The rows come from 4 hidden closed curves, with some noise, and rows from the same curve form a group. Each curve winds through 8 dimensions. The rows are also pushed far along 5 directions, which tell nothing about the answers.
In the rows, zero is written as 100.
Known rows, each followed by its group:
| 105 | 102 | 109 | 136 |  75 | 129 | 106 |  91 | 102 |  85 |  96 | 101 | 128 | 107 | 105 |  62 |  99 |  97 | 102 |  87 | => z_450
|  80 |  53 |  76 |  67 | 111 |  98 |  79 |  98 |  89 | 100 | 120 | 112 |  85 |  83 |  48 | 115 | 117 | 100 | 104 |  91 | => z_716
|  91 |  68 |  80 |  71 | 119 | 106 |  88 | 107 | 102 |  99 | 130 | 117 |  80 |  79 |  90 | 115 | 103 |  89 | 110 |  98 | => z_450
| 112 |  53 |  90 |  66 | 105 | 105 |  83 |  69 |  81 | 111 |  77 |  98 |  80 |  88 |  71 |  86 |  86 |  87 |  99 |  76 | => z_295
|  81 | 106 | 102 | 114 |  86 | 106 |  95 | 127 |  79 | 111 | 103 | 102 | 119 |  99 |  78 |  84 |  88 | 116 |  82 |  95 | => z_450
| 112 |  97 | 121 | 109 |  89 | 105 | 100 |  71 |  92 |  95 |  85 |  83 | 112 | 108 | 101 |  54 |  91 |  86 |  90 |  95 | => z_713
| 118 | 135 | 118 | 122 | 101 |  97 | 106 | 102 | 104 | 104 |  79 |  86 | 119 | 119 | 120 |  80 |  82 |  89 | 107 | 102 | => z_295
| 103 |  99 |  90 | 117 | 105 | 100 | 106 |  69 | 115 |  81 | 114 | 107 | 106 | 104 | 101 |  88 | 101 |  79 | 142 |  97 | => z_716
|  93 | 133 | 128 |  96 |  86 |  92 |  92 | 109 |  92 | 136 |  83 |  76 | 109 | 108 |  70 |  80 | 104 |  93 | 102 | 103 | => z_450
|  65 |  98 |  84 | 118 |  96 | 100 |  99 | 133 | 107 | 111 | 120 |  96 | 123 |  96 |  78 | 109 | 110 | 126 | 117 | 104 | => z_716
| 107 |  58 |  86 |  90 | 105 | 114 |  97 | 116 |  93 | 100 | 106 | 109 |  97 |  77 |  99 |  89 |  90 | 119 |  62 |  93 | => z_450
| 127 |  81 |  99 |  92 | 116 | 110 |  93 |  90 | 105 |  77 |  94 | 101 |  84 |  97 | 141 | 104 |  98 | 105 |  70 | 103 | => z_713
|  83 |  92 |  88 |  98 | 110 |  94 | 102 |  95 |  93 |  90 | 122 | 114 |  93 |  96 |  98 | 119 | 101 |  98 | 111 | 103 | => z_450
| 108 | 144 | 120 | 103 |  98 |  93 |  92 | 112 |  82 | 134 |  65 |  89 |  94 | 109 |  96 | 112 |  91 | 106 |  95 | 100 | => z_716
| 102 | 107 |  94 | 112 |  88 | 116 |  93 |  80 | 111 | 102 |  74 |  88 | 101 | 113 |  78 |  93 | 107 |  87 | 155 |  82 | => z_450
|  98 | 148 | 113 | 120 | 107 |  79 | 112 |  91 | 116 | 111 |  99 |  96 | 120 | 122 |  88 | 111 | 119 |  76 | 155 | 105 | => z_713
|  97 |  77 |  88 |  69 | 100 |  91 |  82 | 113 |  85 |  97 | 102 |  97 |  78 |  88 | 109 |  96 |  73 | 120 |  50 | 111 | => z_450
| 103 | 138 |  92 | 116 | 115 |  80 | 106 | 104 | 122 |  96 | 123 | 132 | 122 | 111 | 105 | 137 | 119 |  84 | 146 | 103 | => z_716
|  94 | 101 | 103 |  91 |  99 |  85 | 104 | 119 |  86 | 126 |  87 |  87 | 100 |  97 |  68 |  82 |  82 | 105 |  94 | 100 | => z_713
|  81 |  82 |  95 | 129 |  77 | 114 | 120 | 101 |  98 |  76 | 123 |  97 | 111 |  92 | 116 |  65 |  83 | 118 |  79 | 108 | => z_450
|  86 | 107 | 100 |  87 | 117 |  84 |  99 | 148 |  79 | 108 | 123 | 111 |  98 |  91 | 108 | 110 |  76 | 112 |  59 | 117 | => z_716
|  86 | 101 | 107 | 117 |  78 | 109 | 102 |  63 | 102 | 100 |  93 |  83 | 103 | 105 |  89 |  79 | 108 |  93 | 131 |  94 | => z_716
|  95 |  84 |  87 | 149 |  79 | 122 | 125 | 106 | 105 |  69 | 128 | 115 | 126 |  89 | 126 |  68 |  84 | 124 |  77 | 101 | => z_295
|  97 |  87 |  78 |  99 | 121 | 111 |  96 | 101 | 123 |  72 | 141 | 124 |  90 |  91 | 116 | 134 | 124 |  90 | 122 | 105 | => z_450
|  92 | 104 | 109 | 133 |  82 | 111 | 125 | 118 | 109 |  79 | 115 | 107 | 132 | 106 | 129 |  90 | 109 | 120 |  74 | 108 | => z_713
|  82 |  63 |  87 | 115 |  80 | 124 | 100 |  77 |  90 | 109 |  93 |  95 | 105 |  85 |  76 |  76 |  99 | 114 | 116 |  78 | => z_716
| 117 |  86 |  96 | 103 | 117 | 103 | 120 | 117 | 111 |  70 | 123 | 122 | 107 |  96 | 140 | 107 |  98 | 100 |  71 | 107 | => z_716
|  86 | 103 |  80 | 117 | 110 | 104 |  92 | 102 | 103 |  85 | 123 | 135 | 116 | 104 | 108 | 136 | 114 | 104 | 132 |  90 | => z_713
| 107 | 145 | 115 | 126 |  92 | 104 | 117 | 122 | 119 |  92 |  95 |  99 | 116 | 119 | 139 | 116 | 108 | 103 | 105 | 111 | => z_450
|  96 | 127 | 111 |  87 | 108 |  79 | 115 | 116 | 104 |  92 | 112 | 112 |  93 | 111 | 131 | 133 | 103 |  93 |  95 | 118 | => z_713
|  96 |  87 |  88 |  76 | 112 |  93 |  86 |  84 | 100 |  92 | 111 | 114 |  80 |  98 |  75 | 125 | 119 |  85 | 117 |  96 | => z_716
| 101 |  66 |  84 |  83 | 104 | 107 |  93 | 118 |  89 |  94 | 101 | 116 | 102 |  91 |  99 |  95 |  83 | 108 |  77 |  90 | => z_713
| 108 |  75 |  97 |  75 | 107 | 103 |  77 |  98 |  87 | 114 |  76 |  84 |  82 |  91 |  81 |  94 |  98 | 114 |  77 |  93 | => z_713
|  88 | 109 | 110 | 100 |  89 |  91 | 116 |  98 | 100 |  96 | 101 |  98 | 102 | 108 | 106 |  98 |  99 |  97 | 103 | 106 | => z_713
| 115 | 102 | 104 | 127 |  92 | 105 | 114 |  66 | 110 | 103 |  92 | 100 | 119 | 102 |  98 |  83 | 109 |  90 | 123 |  88 | => z_295
|  85 | 102 | 100 | 110 |  94 | 107 |  97 |  90 |  86 | 123 |  87 |  98 | 105 |  99 |  79 | 107 | 102 | 103 | 128 |  83 | => z_716
|  98 | 151 | 107 | 136 | 104 |  95 | 102 | 118 | 104 |  88 | 116 | 124 | 127 | 120 | 120 | 129 | 113 | 102 | 110 | 106 | => z_713
| 141 |  95 | 109 | 115 |  96 | 114 | 103 |  66 | 106 |  91 |  72 |  87 |  96 | 100 | 117 |  61 |  88 |  93 |  89 |  92 | => z_450
| 117 | 123 | 106 |  88 | 114 |  75 | 103 | 131 |  99 |  99 | 107 |  99 |  90 |  98 | 122 |  94 |  73 | 104 |  59 | 126 | => z_716
|  92 | 109 |  91 | 123 |  94 | 110 | 112 | 111 | 111 |  86 | 104 | 110 | 109 | 108 | 103 | 112 | 109 | 107 | 125 |  97 | => z_295
| 114 |  87 |  99 |  83 | 102 | 103 |  96 |  95 |  98 |  79 | 109 | 102 |  70 |  88 | 136 |  96 |  84 | 105 |  57 | 115 | => z_716
| 106 |  81 |  94 |  90 | 104 | 114 |  80 |  83 |  86 |  97 |  84 |  83 |  73 |  94 |  97 |  83 |  78 |  97 |  95 |  94 | => z_716
| 104 | 108 | 118 |  72 | 106 |  81 |  86 | 115 |  79 | 120 |  87 |  83 |  90 | 101 |  81 |  84 |  85 |  97 |  63 | 109 | => z_713
| 108 |  84 | 118 |  93 |  80 | 104 |  98 |  85 |  86 | 122 |  60 |  54 |  88 |  95 |  74 |  47 |  84 | 112 |  70 |  99 | => z_450
|  62 |  82 |  84 |  92 |  93 |  96 |  87 |  99 |  94 | 104 | 116 | 106 | 109 | 100 |  68 | 116 | 114 | 108 | 121 |  93 | => z_450
| 113 | 122 | 115 |  79 | 108 |  81 | 103 | 115 |  87 | 122 |  76 |  87 |  82 | 103 | 110 | 125 |  87 | 103 |  66 | 111 | => z_295
| 116 | 117 |  98 |  79 | 124 |  91 | 104 | 117 | 107 |  94 |  94 | 115 |  72 | 106 | 123 | 151 | 108 |  94 | 104 | 107 | => z_295
|  72 | 122 | 104 | 120 |  83 |  98 |  99 |  92 |  94 | 136 |  89 |  92 | 114 | 102 |  60 | 109 | 119 | 110 | 144 |  89 | => z_716
|  73 |  55 |  84 | 120 |  90 | 123 |  99 |  87 |  96 |  93 | 105 |  94 | 117 |  92 |  85 |  82 | 109 | 122 | 115 |  84 | => z_713
| 118 | 158 | 124 | 118 | 105 |  89 |  96 | 115 | 102 | 115 |  74 |  87 | 116 | 125 | 108 | 109 | 101 |  93 | 101 | 106 | => z_295
| 119 | 121 | 113 | 112 | 102 |  96 | 114 | 102 | 110 |  86 | 100 | 113 | 123 | 115 | 129 |  96 |  98 |  83 |  98 | 100 | => z_713
| 116 |  69 |  90 |  66 | 121 | 102 |  85 |  67 |  92 |  97 |  85 | 110 |  79 |  99 |  92 | 110 |  95 |  69 | 124 |  78 | => z_295
|  83 | 116 |  89 | 118 |  93 | 106 |  99 | 153 | 106 | 104 | 114 | 109 | 122 | 100 | 107 | 112 |  95 | 126 |  93 | 106 | => z_450
| 112 | 101 | 103 | 135 |  93 | 110 | 120 |  98 | 108 |  84 | 104 |  89 | 119 |  99 | 132 |  53 |  70 | 105 |  88 | 106 | => z_295
|  97 | 114 |  84 |  81 | 128 |  83 |  75 | 111 |  99 | 121 | 109 | 116 |  91 |  95 |  80 | 143 | 109 |  94 | 128 |  99 | => z_716
|  92 | 109 |  98 | 119 |  97 | 106 |  96 |  95 | 101 |  91 | 103 |  93 | 115 | 112 |  94 | 100 | 103 |  93 | 117 |  97 | => z_295
| 115 |  57 |  82 |  75 | 120 | 109 |  99 |  75 | 105 |  72 | 108 | 127 |  91 |  99 | 108 | 114 | 104 |  69 | 121 |  81 | => z_713
|  81 |  73 |  88 |  66 | 102 |  90 |  91 | 119 |  89 | 105 | 111 |  97 |  83 |  86 |  94 |  97 |  79 | 110 |  76 | 108 | => z_295
| 103 | 127 | 106 | 101 | 116 |  87 |  99 | 107 | 102 | 118 |  96 | 114 | 117 | 112 |  96 | 133 | 115 |  86 | 128 |  93 | => z_295
|  62 |  71 |  76 |  82 |  99 | 102 |  95 | 133 |  96 | 109 | 110 | 108 |  99 |  92 |  66 | 115 | 105 | 119 | 120 |  93 | => z_295
| 100 |  83 | 103 | 118 |  91 | 106 | 118 |  91 |  94 | 104 |  97 | 103 | 117 |  92 |  96 |  75 |  99 | 110 |  95 |  90 | => z_713
| 100 |  58 |  84 | 108 |  97 | 113 | 107 |  59 | 104 |  98 | 103 | 107 | 110 |  88 |  80 |  87 | 112 |  91 | 129 |  78 | => z_295
|  97 |  91 |  90 |  72 | 105 |  86 |  82 |  88 |  77 | 130 |  84 | 104 |  80 |  91 |  52 | 124 | 101 |  96 | 106 |  86 | => z_295
|  66 |  77 |  78 | 103 |  95 | 105 | 107 | 125 | 105 | 105 | 140 | 119 | 113 |  80 |  89 | 104 | 103 | 113 | 112 | 100 | => z_450

New rows. What belongs after each?
|  84 |  61 |  81 |  82 | 125 | 105 | 101 |  99 |  88 |  94 | 128 | 128 |  92 |  84 | 107 | 130 | 101 |  93 | 111 |  89 | => z_716
| 113 | 145 | 124 | 105 |  99 |  95 |  92 | 122 |  78 | 126 |  69 |  85 |  92 | 108 | 112 |  99 |  75 | 109 |  71 | 107 | => z_716
|  91 |  96 |  91 |  92 | 118 |  98 |  91 | 111 |  88 |  94 | 119 | 112 |  89 |  94 | 112 | 117 |  87 |  97 |  97 | 104 | => z_716
| 128 | 144 | 113 |  98 | 118 |  89 |  85 | 107 |  97 | 102 |  88 |  91 |  77 | 107 | 135 | 105 |  75 |  93 |  79 | 118 | => z_716
| 114 |  85 |  97 |  93 |  96 | 108 |  97 |  87 | 100 |  89 | 100 |  98 |  76 |  86 | 123 |  88 |  88 | 109 |  71 | 106 | => z_716
| 124 | 125 | 114 | 101 | 112 |  92 | 109 | 103 | 108 |  91 |  86 |  97 |  97 | 117 | 115 | 108 | 102 |  85 |  99 | 106 | => z_716
| 102 | 125 | 102 | 124 | 112 |  93 | 103 | 101 | 117 |  99 | 110 | 103 | 118 | 108 | 119 | 113 | 113 | 103 | 121 | 108 | => z_713
| 124 | 148 | 138 | 103 |  96 |  92 | 110 | 119 |  99 | 120 |  64 |  78 | 103 | 116 | 124 |  95 |  93 |  99 |  74 | 112 | => z_450
|  91 |  92 |  99 |  93 |  94 | 105 |  88 |  68 | 103 |  91 |  99 |  98 |  99 | 110 |  86 | 105 | 118 |  83 | 130 |  90 | => z_450
| 116 | 123 | 117 | 107 | 107 |  96 |  96 |  67 | 106 |  86 |  92 |  87 |  95 | 117 | 112 |  90 | 105 |  75 | 115 | 106 | => z_713
| 123 | 103 |  98 | 117 |  90 | 114 |  99 |  82 | 109 |  88 |  82 |  88 |  99 | 103 | 120 |  61 |  73 |  94 | 109 |  95 | => z_450
| 100 |  71 |  73 |  76 | 119 |  92 | 101 |  98 | 113 |  81 | 125 | 134 |  93 |  92 | 107 | 131 | 108 |  90 | 119 |  95 | => z_716
| 119 | 141 | 131 | 109 |  93 |  95 | 102 |  85 | 101 | 102 |  83 |  76 |  91 | 111 | 137 |  84 |  88 |  92 |  82 | 116 | => z_716
|  90 | 103 | 104 | 129 |  69 | 115 | 118 | 104 | 101 |  85 | 104 |  85 | 106 |  99 | 115 |  60 |  82 | 117 |  83 | 110 | => z_450
|  96 |  90 |  89 | 119 |  86 | 118 | 109 | 111 | 106 |  82 |  97 | 100 | 105 | 102 | 105 |  80 |  92 | 115 | 104 |  96 | => z_295
| 111 | 106 | 112 |  95 | 106 | 105 | 101 | 105 |  96 | 117 |  82 | 100 | 104 | 102 |  93 | 105 | 108 |  91 | 105 |  89 | => z_450
| 104 |  97 |  83 |  88 | 111 | 100 |  94 | 140 | 100 |  96 | 118 | 116 |  86 |  83 | 125 | 106 |  71 | 114 |  72 | 112 | => z_450
|  86 |  96 | 105 |  83 | 104 |  89 |  84 |  87 |  87 | 115 |  91 |  82 |  93 | 104 |  56 |  92 | 106 |  87 | 117 |  96 | => z_713
| 102 | 129 |  94 | 120 | 103 |  99 | 101 | 108 | 114 |  97 | 105 | 109 | 113 | 109 | 116 | 110 |  95 |  96 | 130 | 102 | => z_450
| 102 | 115 |  82 | 100 | 113 | 105 | 101 | 109 | 120 |  79 | 120 | 125 |  83 | 102 | 125 | 143 | 107 |  89 | 132 | 105 | => z_450
|  76 | 116 | 102 | 135 |  86 | 109 |  97 |  83 |  95 |  96 | 100 |  97 | 124 | 116 |  70 |  93 | 117 |  98 | 141 |  88 | => z_713
| 110 | 104 |  91 |  79 | 126 |  96 |  93 |  95 | 101 | 101 | 103 | 125 |  71 |  95 | 119 | 158 | 112 |  91 | 114 |  98 | => z_716
|  99 | 105 | 103 |  86 | 110 |  85 | 108 | 116 |  95 |  88 | 120 | 115 |  86 |  95 | 143 | 115 |  83 | 107 |  63 | 120 | => z_713
| 112 | 141 | 125 | 100 | 106 |  91 |  92 | 106 | 104 | 116 |  95 |  88 | 105 | 111 | 104 |  97 | 104 |  82 | 100 | 111 | => z_450
|  85 | 106 | 108 |  99 |  93 |  96 |  85 | 122 |  77 | 113 |  90 |  76 |  96 |  99 |  80 |  78 |  82 | 123 |  65 | 110 | => z_713
|  78 |  79 |  93 | 118 |  98 | 113 | 111 | 102 |  90 |  99 | 119 | 113 | 119 |  91 | 102 |  94 |  95 | 106 | 108 |  89 | => z_716
|  88 | 117 |  95 | 122 |  89 | 101 | 109 | 117 |  99 | 108 |  97 | 103 | 111 | 104 |  82 | 118 | 109 | 117 | 109 |  97 | => z_295
|  98 | 108 | 106 |  98 |  88 |  96 |  99 | 115 |  94 |  93 | 107 |  99 |  97 |  98 | 111 |  89 |  87 | 113 |  61 | 113 | => z_716
|  98 |  67 |  79 | 102 |  97 | 101 | 109 | 109 | 106 |  83 | 124 | 108 | 107 |  83 | 105 |  68 |  80 | 112 |  80 | 105 | => z_716
| 109 | 118 | 106 |  85 | 135 |  84 | 103 | 105 |  96 | 105 | 110 | 123 |  90 | 103 | 123 | 147 | 104 |  79 | 111 | 103 | => z_716
|  91 |  64 |  86 |  65 |  96 | 113 |  91 |  90 |  91 | 100 |  85 |  93 |  64 |  93 |  80 | 105 |  94 |  93 | 113 |  87 | => z_450
| 121 | 120 | 101 |  66 | 126 |  92 |  90 | 125 | 109 | 102 | 109 | 129 |  75 |  97 | 125 | 161 | 120 |  89 |  87 | 108 | => z_450
| 112 | 150 | 110 | 118 | 108 |  83 | 102 |  91 | 118 | 106 |  99 | 112 | 111 | 116 |  96 | 132 | 132 |  88 | 134 | 104 | => z_713
| 116 | 126 | 106 | 119 | 103 | 103 | 107 | 101 | 107 |  97 |  97 | 111 |  99 | 102 | 136 | 118 | 100 | 105 |  96 | 104 | => z_716
|  82 | 138 | 101 | 118 |  91 |  93 |  86 |  92 | 100 | 109 |  96 | 106 | 117 | 120 |  67 | 126 | 125 |  94 | 146 |  92 | => z_450
| 140 |  97 | 107 |  97 |  86 | 110 | 103 |  55 | 115 |  84 |  72 |  84 |  75 |  99 | 129 |  66 |  86 |  87 |  96 | 100 | => z_450
|  83 |  78 |  80 | 111 | 105 |  99 | 110 | 104 | 107 | 106 | 125 | 112 | 116 |  84 |  86 | 108 | 110 | 110 | 115 |  96 | => z_295
| 103 | 150 | 123 | 113 |  96 |  92 |  93 | 116 | 102 | 129 |  91 |  84 | 112 | 109 |  81 |  88 | 104 |  91 | 112 | 107 | => z_450
|  88 |  98 |  75 |  88 | 113 |  86 |  87 | 137 |  95 | 107 | 122 | 127 |  93 |  85 |  93 | 143 | 103 | 128 |  81 | 108 | => z_450
| 107 | 152 | 122 | 120 | 108 |  94 | 101 |  88 | 120 | 103 | 107 | 101 | 120 | 121 | 110 | 114 | 127 |  68 | 144 | 105 | => z_450
| 128 | 139 | 114 | 120 |  91 |  89 | 111 |  91 | 115 |  95 |  85 | 102 | 117 | 117 | 119 |  80 |  92 |  89 | 106 | 104 | => z_716
| 113 |  83 | 100 | 113 |  96 | 120 | 105 |  50 | 103 |  93 |  89 |  97 |  92 |  95 | 118 |  84 |  98 |  87 | 125 |  85 | => z_716
| 113 | 151 | 123 | 110 |  90 |  88 |  98 | 104 |  98 | 119 |  81 |  85 |  92 | 107 | 111 | 100 |  96 | 108 |  85 | 115 | => z_716
|  98 |  75 | 105 | 103 |  77 | 106 | 104 |  97 |  89 | 106 |  74 |  64 | 105 |  99 |  64 |  34 |  78 | 109 |  81 |  95 | => z_716
| 104 |  85 |  86 |  82 | 123 |  88 |  97 |  92 | 104 | 112 | 108 | 113 |  89 |  89 |  88 | 132 | 115 |  93 | 116 |  96 | => z_295
|  75 | 111 | 105 | 113 |  98 | 101 |  90 |  99 |  97 | 120 | 100 |  96 | 129 | 111 |  69 | 108 | 122 |  94 | 139 |  88 | => z_716
| 103 | 112 | 108 | 130 |  98 | 112 | 102 |  81 | 119 |  82 | 114 |  99 | 130 | 113 | 118 |  84 | 113 |  83 | 127 |  98 | => z_450
|  79 | 120 | 113 | 117 |  80 |  99 | 102 |  99 |  95 | 114 | 100 |  85 | 111 | 103 |  94 |  87 | 101 | 110 | 102 | 107 | => z_716
|  71 |  91 |  89 |  73 | 105 |  83 |  91 | 143 |  88 | 109 | 128 | 110 |  92 |  86 |  90 | 113 |  90 | 119 |  73 | 115 | => z_295
| 101 |  90 |  83 | 107 | 106 |  98 | 115 | 107 | 124 |  76 | 128 | 125 | 115 |  98 | 133 | 116 | 106 | 101 | 111 | 104 | => z_716
| 129 | 127 | 106 |  86 | 126 |  91 |  80 |  96 | 108 | 111 |  82 | 102 |  87 | 108 | 119 | 128 | 103 |  85 | 110 | 100 | => z_716
| 103 | 113 | 107 |  79 | 105 |  99 |  92 |  97 | 109 | 107 | 101 | 111 |  88 | 104 |  95 | 135 | 129 |  80 | 123 |  98 | => z_450
|  84 |  33 |  72 |  83 | 111 | 113 |  85 |  81 |  97 |  93 | 111 |  97 |  88 |  80 |  80 |  91 | 102 | 109 | 110 |  87 | => z_713
| 105 | 117 | 106 | 108 |  97 | 112 | 102 | 106 | 115 |  87 | 114 | 119 | 111 | 106 | 120 | 120 | 124 |  90 | 108 | 100 | => z_450
| 128 | 112 | 104 |  97 | 112 |  91 |  93 |  86 |  92 |  92 |  89 |  97 |  80 |  99 | 118 |  93 |  79 |  98 |  74 | 108 | => z_450
| 103 | 124 | 101 | 120 | 100 |  97 | 103 |  99 | 110 |  74 | 123 | 101 | 106 | 108 | 138 |  99 |  87 |  95 |  89 | 119 | => z_295
| 124 | 138 | 119 | 108 | 100 |  98 |  84 | 105 | 103 | 114 |  69 |  77 | 106 | 116 | 104 |  82 |  89 |  94 |  96 | 103 | => z_450
| 119 | 112 | 108 | 109 |  87 |  98 |  98 |  68 | 106 |  93 |  76 |  81 |  97 | 110 | 118 |  68 |  79 |  93 | 105 | 101 | => z_450
|  76 |  96 |  84 |  87 | 119 |  81 | 101 | 135 |  87 | 123 | 124 | 117 |  99 |  85 |  78 | 133 |  97 | 112 | 100 | 104 | => z_295
| 101 |  67 |  74 |  62 | 117 | 101 |  90 | 102 | 107 |  93 | 119 | 129 |  68 |  80 | 104 | 145 | 115 |  99 | 103 |  97 | => z_450
|  93 |  78 |  96 |  92 | 114 | 108 |  90 |  93 |  99 |  89 | 120 | 107 | 103 |  96 | 106 | 107 | 109 |  91 | 101 |  97 | => z_716
|  79 |  96 | 107 | 132 |  80 | 104 | 124 | 130 |  84 | 119 | 100 |  97 | 136 |  92 |  93 |  68 |  87 | 137 |  72 |  98 | => z_713
|  87 |  88 |  92 | 104 | 105 | 104 | 105 | 106 |  99 | 101 | 127 | 113 |  97 |  82 | 125 | 115 | 100 | 115 |  88 | 106 | => z_716
|  94 |  92 |  96 |  82 | 122 | 100 | 111 | 118 | 107 |  92 | 119 | 124 |  95 | 100 | 128 | 151 | 118 |  91 | 109 | 100 | => z_450
| 125 |  76 |  90 | 103 | 109 | 120 |  86 |  59 | 112 |  86 |  88 |  98 |  96 |  97 | 110 |  82 |  99 |  84 | 123 |  83 | => z_716
| 116 | 119 | 102 | 110 | 106 | 102 |  96 | 106 |  97 |  84 |  98 | 116 | 104 | 111 | 118 | 109 |  95 |  96 |  91 |  99 | => z_713
|  97 | 148 | 121 | 129 |  91 |  84 | 130 | 118 | 109 |  91 | 119 | 112 | 121 | 114 | 135 | 110 | 107 | 105 |  85 | 122 | => z_713
| 113 |  93 | 100 |  88 | 111 |  90 | 106 | 110 |  98 |  85 | 109 |  99 |  89 |  96 | 118 |  82 |  75 |  96 |  69 | 114 | => z_716
| 108 |  69 |  92 |  98 |  98 | 104 | 101 |  82 |  99 | 111 |  91 |  90 |  98 |  83 |  81 |  75 |  94 | 105 |  95 |  91 | => z_295
